Each cloud of rows lies close to a flat space through zero, with a little noise off it, and is much wider in some directions of that space than in others. After each cloud: how many dimensions does that space have?

[[ -7   6  10  13  34   3  16  17  23  18  10  -3 -23 -11 -13  30  19 -27
    0 -14]
 [-36  -5   2  -3  17  59  -6  14 -49 -48   0  11   5 -23 -12  29   2  27
   10 -23]
 [  2  -4   7  -4   2  -4   5  -2   3   6   0  -1   3   0   0   4  -1  -2
   -9  10]
 [-15   6  19  -4   0   4  -9   4 -12  -4  -3 -16   1  -6  -2   2  -4  16
   -1   0]
 [ 38  -3 -11   3   9 -33  23  -6  51  42   8   9  -7  14   1   0  11 -47
   -9  12]
 [ 18  20 -22  17  11 -19  14  10  48  16  12   7 -21   4   4   5  17 -43
   22 -16]
 [ 26  -8 -33  21 -24 -21  -6  -8   4  14 -13  21  -9  18   9 -42  -3   4
    1  -8]
 [ 21  -9 -14  22  12 -22  16   5  25  39  -4  17 -22   8  -5 -11  12 -23
  -10  -8]
 [-23  -3  22  -2  14  17  -1   5 -19  -5   0  -9  -2 -12 -12  14   4  13
  -11   1]
 [ 14   9 -31  -3 -40  -8 -19 -10  -1 -22  -1   4  11  15  24 -32 -13   9
   27  -2]
 [ -3   5  12 -13  -8  -6  -6  -5  -1  -4   2 -14  12   0   7   0  -6   6
   -1  14]
 [ -9   7 -11   4 -11  14 -13   1 -13 -22  -1   4   1  -1   8  -5  -3  13
   17 -12]
 [-25   6  17   3  13  18  -4  13 -13 -11   3 -10  -9 -14  -6  20   4   9
    2 -11]
 [ 27   9 -18   2   8 -20  19  -1  44  20  12   8  -6   9   3   9  11 -44
    8   0]
 [ 23  -3 -39  21 -19 -13  -4  -4   6   8  -8  26 -11  15  11 -35   1   1
    8 -14]
 [ -6 -18   2  -2 -23   6 -20 -12 -40 -10 -17   2  14   6   5 -31 -18  44
  -13   7]
 [ 33 -14 -36  14  10  -9  21  -1  24  21   2  37 -12  11  -5  -6  14 -31
   -5 -10]
 [ 32  -9 -46  34  -8 -24   5   1  21  27  -7  33 -26  17   6 -35   8 -18
    5 -23]
 [ -3  11  35 -23   4 -17   3  -4  18  10   7 -32  10  -4   2  16  -4 -11
   -8  27]
 [ 58  -3 -42   7 -25 -50  12 -22  47  33   0  23   1  32  18 -41  -3 -35
    2  10]
 [ 17  -7  -9   1 -28 -22 -10 -13  -5  11  -8   0   9  16  11 -38 -16  13
   -3  12]
 [  7 -22  -8  -5  -8   6   2 -10 -22  -2 -12  20  14   6  -4 -14  -8  14
  -18   7]
 [-38  16  32  -7  23  27  -7  18 -17 -22   9 -24  -4 -24 -10  36   7   8
    8  -8]
 [ -3   6  25 -12   9 -10   5   0  14  12   6 -22   1  -3  -2  16   1 -12
   -6  16]]
 => 5

[[ 14  -1  -4  15 -35 -54   7 -12  30 -14  34  67   3 -33   8  27  48 -29
    0 -19]
 [ 15 -35 -21  -4  36  14   4  -6  -4  48   9 -10   7  31   3 -49 -17 -21
  -12 -40]
 [ 39   1 -13   0 -52 -41  -7 -11  24   8 -16   3 -24  34  10  19  15 -14
   13 -18]
 [ 52 -61  -6   7  35  19 -42 -17  -5  18  23  37 -23  -8  -8 -35 -24 -10
   -3 -22]
 [ 24  48  14   6   5 -38  -5 -42  49  -4  51 -11  10  -8  18 -11  -6  38
   -5   1]
 [-28  19  26   0  26   4 -32  -5  -9  -2  23 -24  18 -10  31 -16 -29  17
  -47  15]
 [  6  75 -15  -2   9  31  24  49  55  51  42 -29  15 -29  52 -46 -41  51
  -36 -38]
 [  6   9  22 -29  -2   5 -34 -42 -16 -43 -39 -23 -35  -5 -20  -3   7  12
   22  25]
 [ 16  -8  17 -32  -3  42 -55  35  -3 -58 -19   0   4  -5   7  42  -4  32
   55  36]
 [-52  38 -18  37   1  46  29  -5  20   1 -42   0  -1  11  -5 -17  20  22
   15  38]
 [-44  27  -9  -7 -21 -65   8 -51  29 -49  -7  34  39   4  16  33  64  -7
   14  27]
 [-55  25 -23   2 -19  36  15   3  13  19 -47 -15   8  16  16 -71 -33  18
   -2  -8]
 [ 17 -39  11 -20  17  -8 -41   9 -55  -8 -14  12  -9 -42  18  50  17  -2
  -43   4]
 [ -5 -24  11  -6 -54 -40  27  -5 -30 -25  28 -23   4  44 -44  35 -59 -22
   55  27]
 [ 39 -10  -2 -52  58 -35  31  19 -23  40 -10 -41 -23  64  22  -5 -35 -21
   16  10]
 [ 28  -8  52   7 -21  -3 -15  -3  -4 -16  11   0 -40  14 -47 -30 -32   4
   39   2]
 [ 27 -19  12 -36  64 -21 -22  44   4   2  -1   8  18   4  20  20   8  -3
  -17  -8]
 [ 27 -25 -16   2  32  47   9  24 -16  18   8  28 -29 -72 -25 -26 -37  17
   -3 -12]
 [  7   3   5 -31  54   8   2   9 -18  -2  -9 -12  16   9  27  12  11  24
    7  24]
 [ -6 -27  -9  41  -7 -31 -32 -57  13   5  -4  -4  13  58 -15  -5 -25   9
  -16   6]
 [ 24  12  33  10   2 -24  -3  -8 -20  36  19 -10  -6 -30  16  -4  41  14
  -53 -39]
 [ 19 -20  21   8   1  10   4  23 -42  33  -4   8 -30  15  22 -18 -23  17
    6  19]
 [-51  24   0  12  -1  12  14 -29 -17 -13  29  10  15 -15  47  10  33 -34
  -19  35]
 [ -5 -30  -8   1 -35   9  15 -53 -59 -11 -15 -28  15  31 -19  27  18  15
   45  26]]
 => 15

[[ -4  -3  -6 -10  -4   0   0  15 -16  -6  -3  -9   3  13   1   5  18  -9
   11  -8]
 [ -1 -10   2   3  -7   3   7  -1  -9   4  -1   0  -6   5 -20  17  -3  -3
    5 -10]
 [ -7   5  -2  -4   3  -3   0   9  -6  -1   1  -3  10   4  -3   2   2  -6
    6   2]
 [  7  -4   1  17  -6   3   5  -2   1   5  -7  -5  -5  -1 -14  -1 -11   2
    5  -4]
 [  5  15  -6  -4   8  -8 -12  28   0  -9  -8 -12  19   5  -6 -16  -8   0
    3   4]
 [  1 -19   2  17 -10  17  18 -20   3  13   5  12 -17 -14  -4  13   4  -1
  -10 -15]
 [ 10 -43   3  52 -30  34  41 -22  -8  25  -5   9 -34 -18 -45  38 -12  -4
   -7 -44]
 [  2  -4  11  13   0   2   4 -25  19  12   6  17 -13 -13 -18   7 -26  13
  -10   5]
 [ -2  -7  -2  -2  -2   6   4  -8  -1   1   3   2  -5  -3  15   0  18  -3
   -1  -3]
 [-16   8   4   2  12  -3   3 -17  16   8   7  13   5  -1  -6  -3  -3   1
   11  16]
 [-10   7   1  -3  11   0   0 -10  13   2   9  10   6  -8  14 -10   7   1
   -2  12]
 [  7  -6   0  20 -10   4   7   2  -6   4  -9  -8  -5   0  -7   1  -6  -1
    4  -7]
 [-15  10   5 -25   9 -17  -9   9  -7  -6   2  -3  11  24 -26  11  -3  -4
   23  11]
 [ 10 -25  -3 -26 -21   4   0  26 -39 -14 -12 -20 -14  32 -34  39  19 -11
   13 -34]
 [ -7  26 -11 -22  14 -14 -19  14  -4 -16   2 -15  21   7  69 -39  35  -7
    6  25]
 [  0  14   2 -13   7 -14 -16   4   0  -8  -2  -5   7   9  17 -13  -2   5
    4  18]
 [ 18 -12  -4  -7 -12   7  -2  20 -12 -10 -10 -11  -6   6 -21  12   1   1
   -7 -23]
 [ -5  17  -5 -25  10 -13 -16   9  -7 -13   3 -10  13  11  49 -21  25  -4
    5  20]
 [ -1  10  -1  16   6  -1   0  -6  13   5   0   3   6 -11  14 -19  -8   4
   -3  13]
 [ 10 -10   0  16  -8  10   7  -2   5   5  -9  -3 -11  -5 -21   3  -7   5
   -3 -14]
 [  6  -8   0 -12  -9  -2  -3  13 -19  -7  -6 -11  -5  18 -18  17   5  -5
    8 -13]
 [  8  -1   1   3   0   3  -3   2   7  -2  -3   1  -2  -6 -10  -1 -11   6
   -9  -6]
 [  6 -22  -4  14 -15  19  16  -7  -8   6  -4  -1 -17  -5  -2  12  16  -6
   -4 -24]
 [ -4  16   1  -5  11 -12 -11   2  10  -3  -1  -1  10   4   2 -14  -8   4
    8  18]]
 => 7

[[ -4   5 -20  19  18  13 -14 -13 -10  -2  20  -5   5  -9  -9  -3  15 -30
   -3 -13]
 [ -6  -1  -6  27  17  17   9 -25 -13   5   8  -1  18 -26 -20 -10   1 -24
  -14  -8]
 [  3 -25  24  15 -12  16  -2 -13  16  -9  13 -20   3   3  15  -2 -21  22
   -3 -20]
 [  1   5 -15   8  11  33  25  10   8  -2  32  -8 -31 -29 -26  -3  27 -26
  -27  -7]
 [  7   6 -45  15  19  -7 -18 -16 -24  23  -8 -15 -13 -11  13  -7   4 -37
    4   7]
 [ -2 -14  32   1 -44  22  12 -11  17 -12   6   4  21   0  21 -14 -26  36
    3  15]
 [  0 -15  -7   7  17   7  19  -1 -12  -3   9  30  30 -12 -30   2  13 -18
    4  26]
 [ -2  14  26 -47 -36  -5   6 -17 -13 -44 -20   5  -1 -13 -28  26 -90   0
   -9 -26]
 [ 12  -6 -12  -3 -12  18  17 -31 -11   6  14 -33   0 -28  -3   0 -31  13
    4 -35]
 [ -2   6 -13  32  10  19   7 -17  -7   6   1   3  28 -10 -12  -7  10 -23
   -7   8]
 [ 11 -21  -9  13   7 -10   5 -11 -11  -9   7 -14  -1 -28   1  -2 -27  -5
    6 -11]
 [  3 -13  11  23   5  34  10   2  25   1   1  -7  -9   4   0   1   9   5
  -21   1]
 [  7   1 -37  -3  29 -11 -10 -11 -33  -8  24  -1  17 -14 -29  16   6 -33
   21 -23]
 [  0 -16  23 -12  -5   2   8  -7   3   0 -15  -2 -18  -3  -3   4 -35   4
  -18  -2]
 [  1  15  -1  -8 -22 -32 -11   1  -4   9 -16  -6  10   9  32 -11  -6  28
   25   4]
 [ -3  14  -4 -11   3 -12  15  16  -5  -6   5  13  -3  -8 -21   3  10 -18
   -6   9]
 [  2 -17  32 -18 -27  13  26  -9   8 -25  -3   1  -4 -21 -11   5 -55  21
  -14  -7]
 [ -8   4  39 -17 -15  10  23  41  40   0  -5  20 -16  23   2  -2  34  42
  -14  20]
 [ -6   9  52 -30 -21 -21   5  11  16  -4 -42   4 -19  29  -3  17 -45  12
  -27  -4]
 [  3  -6  39  -6 -28   3  18  43  48  -5  13  -4 -21  32  22   1  22  40
   -9  12]
 [-14  26  -1  -3  13   6  -3  -5 -10 -20  11   5   1 -19 -35   5   2 -23
  -16 -32]
 [ 11   0  -5 -16 -10 -44  -3   0 -14  23 -19 -17  -7   6  27  -2 -18  17
   22   1]
 [  7  -7 -20  17   5 -10 -10 -14 -12  19 -12 -17 -11  -8  23 -11 -13 -19
    0  12]
 [  7  -6   9 -23 -13  -5  -1  -5  -1  -6   6 -22 -30   1   0  13 -38  -4
   -9 -24]]
 => 12

[[-12   0  -1  15  26   6 -15  20  13 -21  12  12  -7 -24 -11   8  -2  -4
   29 -23]
 [ 13   4   5  -8 -17  10 -12   7 -11  23 -19 -12  33  11   3 -14  27   9
  -60   8]
 [ 14  13  13 -23 -26 -11   5 -23  -8  29 -17  -6  16 -11  11 -32   2  11
  -72   5]
 [-14  -2  17  10  11  30  -2  42 -19 -16 -15  14  -3  -6  -8  23 -11  -4
  -12   7]
 [-41   0  15  18  10  14  -5   0  -8  -2  -6 -11 -14 -19 -10  -4 -12   6
  -16  -4]
 [-24   5  21   9  15   9  -4  -6   8 -10   9  -3 -29  -7 -25   0 -13  -1
   18  -7]
 [ 16  11  19  -5  -7  -7   1  33 -18   1  -7   2   2  -4 -12  -7 -12  -4
  -36   6]
 [-12   4  11  -3 -16   6  -5  15 -24  -4  -6 -14  -1  -5  -6  -2   1   7
  -31  -8]
 [  2  -1  22  -6   2  19 -10  26 -10   1  -9   1  10 -15  -5   2  18   9
  -38  12]
 [ 50   2  -1 -29 -20  26   9   4 -10   5   4  21  49  28  -5   9  18  -3
  -18 -13]
 [ 10   5  11  -6  32 -11   4  -2  30  -5   3  28 -20 -18  -5   3 -33 -12
   30   5]
 [ 15   1  16 -26 -10  28   4  10  -7   8 -18   7  16   5   3  10  20   0
  -21   1]
 [  0 -28 -37  11  -5  -3   8 -35  14   4  25  -9   6  31   1  12  29   0
   64 -11]
 [-35  -6  20  20  17  17  22  41 -20  -6 -26   7 -25 -23   9  20 -15  -9
    4  34]
 [-17   1  -2  25  15  -5  14  11   1  -6   7   1  -9 -13   0   0  -9 -10
   32   6]
 [ 20 -10   2 -21  -8  16 -10 -10   6  10   6   1  26   0  -8  -1  33  11
  -16 -18]
 [ 16   8  26 -19  32  15 -14   8  32  -7   2  19  -2 -26   7   5  16   5
    2  35]
 [-17 -15 -18   0 -13   7 -10 -15  -6  -2 -15  -6 -19  31   2  20   1   3
    9 -13]
 [  1  -3   2  -6  -8  22  -4   1  -6 -19   1   9 -12  19  -5  23  24   2
   20  -7]
 [ -7  -2   7  -8  -9  18   2 -49   8   6  24  -7  12   2 -23 -15  11  12
   -3 -32]
 [ 12  18  23 -32 -12 -12  -4 -16   4  16 -18  -8 -11  -3  11 -17  -8   7
  -47  27]
 [ 57   0  -6 -13 -20 -24   6  12  -2  11   4  22  23  -1  -1 -15  37  -2
  -17  -9]
 [-15 -11   5   8   9  13  -7   8  -3   6  -5   0   2  -5 -19   3  -7   1
   -8 -18]
 [  1  -4 -14  -2  -8 -54  -5 -37  12  11  13 -16 -23 -11   9 -25 -14  11
   -7  10]]
 => 13

[[ 14 -16 -10  17  15  17 -30   2  -4 -18  -6 -21  11  -9 -23  15  -4 -16
   18  15]
 [ 17  -1  16  15  -7  19 -18  17 -10 -14  -2  21   1 -10  10   7  21 -30
   11   0]
 [-41  10  -4 -30  21  -2  15   3  -9 -33 -35  -7  34 -39 -25 -37   3  -7
   -4 -41]
 [-27   6  -3   5   3  16 -26   8 -13 -25  -2   7  10  -2   8  -5   9   0
  -19  -2]
 [ -4  17   5 -27 -30  -3   3   7   9   6 -10 -13 -11  -3  28 -38 -31  10
   -4  24]
 [ 35  -1  11   0   5   5 -13 -10  13  11 -14  38 -14   2   8  -1 -13  13
   -1  28]
 [ 12  13 -21   0   4   4 -18   7  14   1 -27   6  -5 -53  14  -5  -6  23
   12  31]
 [ -1 -15  -5  19   6  -6  -6   1 -11 -16 -14  38 -13  25 -54  27 -13 -48
  -46 -15]
 [ -3  13  13  27  14 -25  -6  -5  19  -7   4 -10  -3   2   3   4   0   6
    1 -16]
 [-12 -26  32  20 -24  -2   1 -12  25  26  28 -24 -27  25 -11  24  13  16
   -4 -31]
 [ 16   4  41  -7   5  -9   4  -5   7   5 -31  20 -12  22 -19  26  -9  -6
  -29  -9]
 [ 21 -20   7   9   2   4  -3  22 -10  -9 -16   3   8  27 -15  12   7  -4
    2  -2]
 [  8  12 -23 -15  -3  15  -8  -8 -36 -55 -19  43  18 -37  -3  14  -2 -29
   -4  31]
 [  0 -11  21   6 -31  12 -24  18  -5 -27 -10  22 -16 -10  -5 -12   1  -9
    1  -2]
 [  8   1  -2 -24  -6  12 -20   8  -6 -70  -1 -14   4 -29   6 -11  -8  22
  -15   9]
 [ -9  -1  30 -16   4   9   2   6   1  17  20  16  -3  37 -10  11  17 -28
   11  -4]
 [-17  -5 -22  12 -41   8  11 -14  11 -41   1 -11   2 -11  30  -1  20 -11
    6  -5]
 [ 20 -20  -9  -6   4 -10  28   4 -10   1 -16   4   2  -7  38  -9  27  -6
    1 -29]
 [-14  -8  -2 -28  14   1   6 -45 -11  -1  10 -53  20 -16   3  24 -14 -11
    1   7]
 [ 20 -21 -24  19 -17  23  -5  -1   9 -40   6 -14  -8   8  -6   0   4 -44
  -11  -7]
 [-28 -50   5 -15 -28 -18  20 -20 -29  17 -18  55  13  -6   7 -11 -14 -13
  -14 -12]
 [ 18  -6   4  29 -12  20  19  16  17   3  25  -8  14  13  11 -10  15   8
   -4 -25]
 [ 20  37  22   0  18   1  21 -24 -34  45 -19  29  -1  36 -20 -23 -25   4
  -11  -6]
 [  5  25 -21  10 -22  23  -1 -22  -9 -11 -30   0  -6  13  -7  12 -31   5
  -54  24]]
 => 18
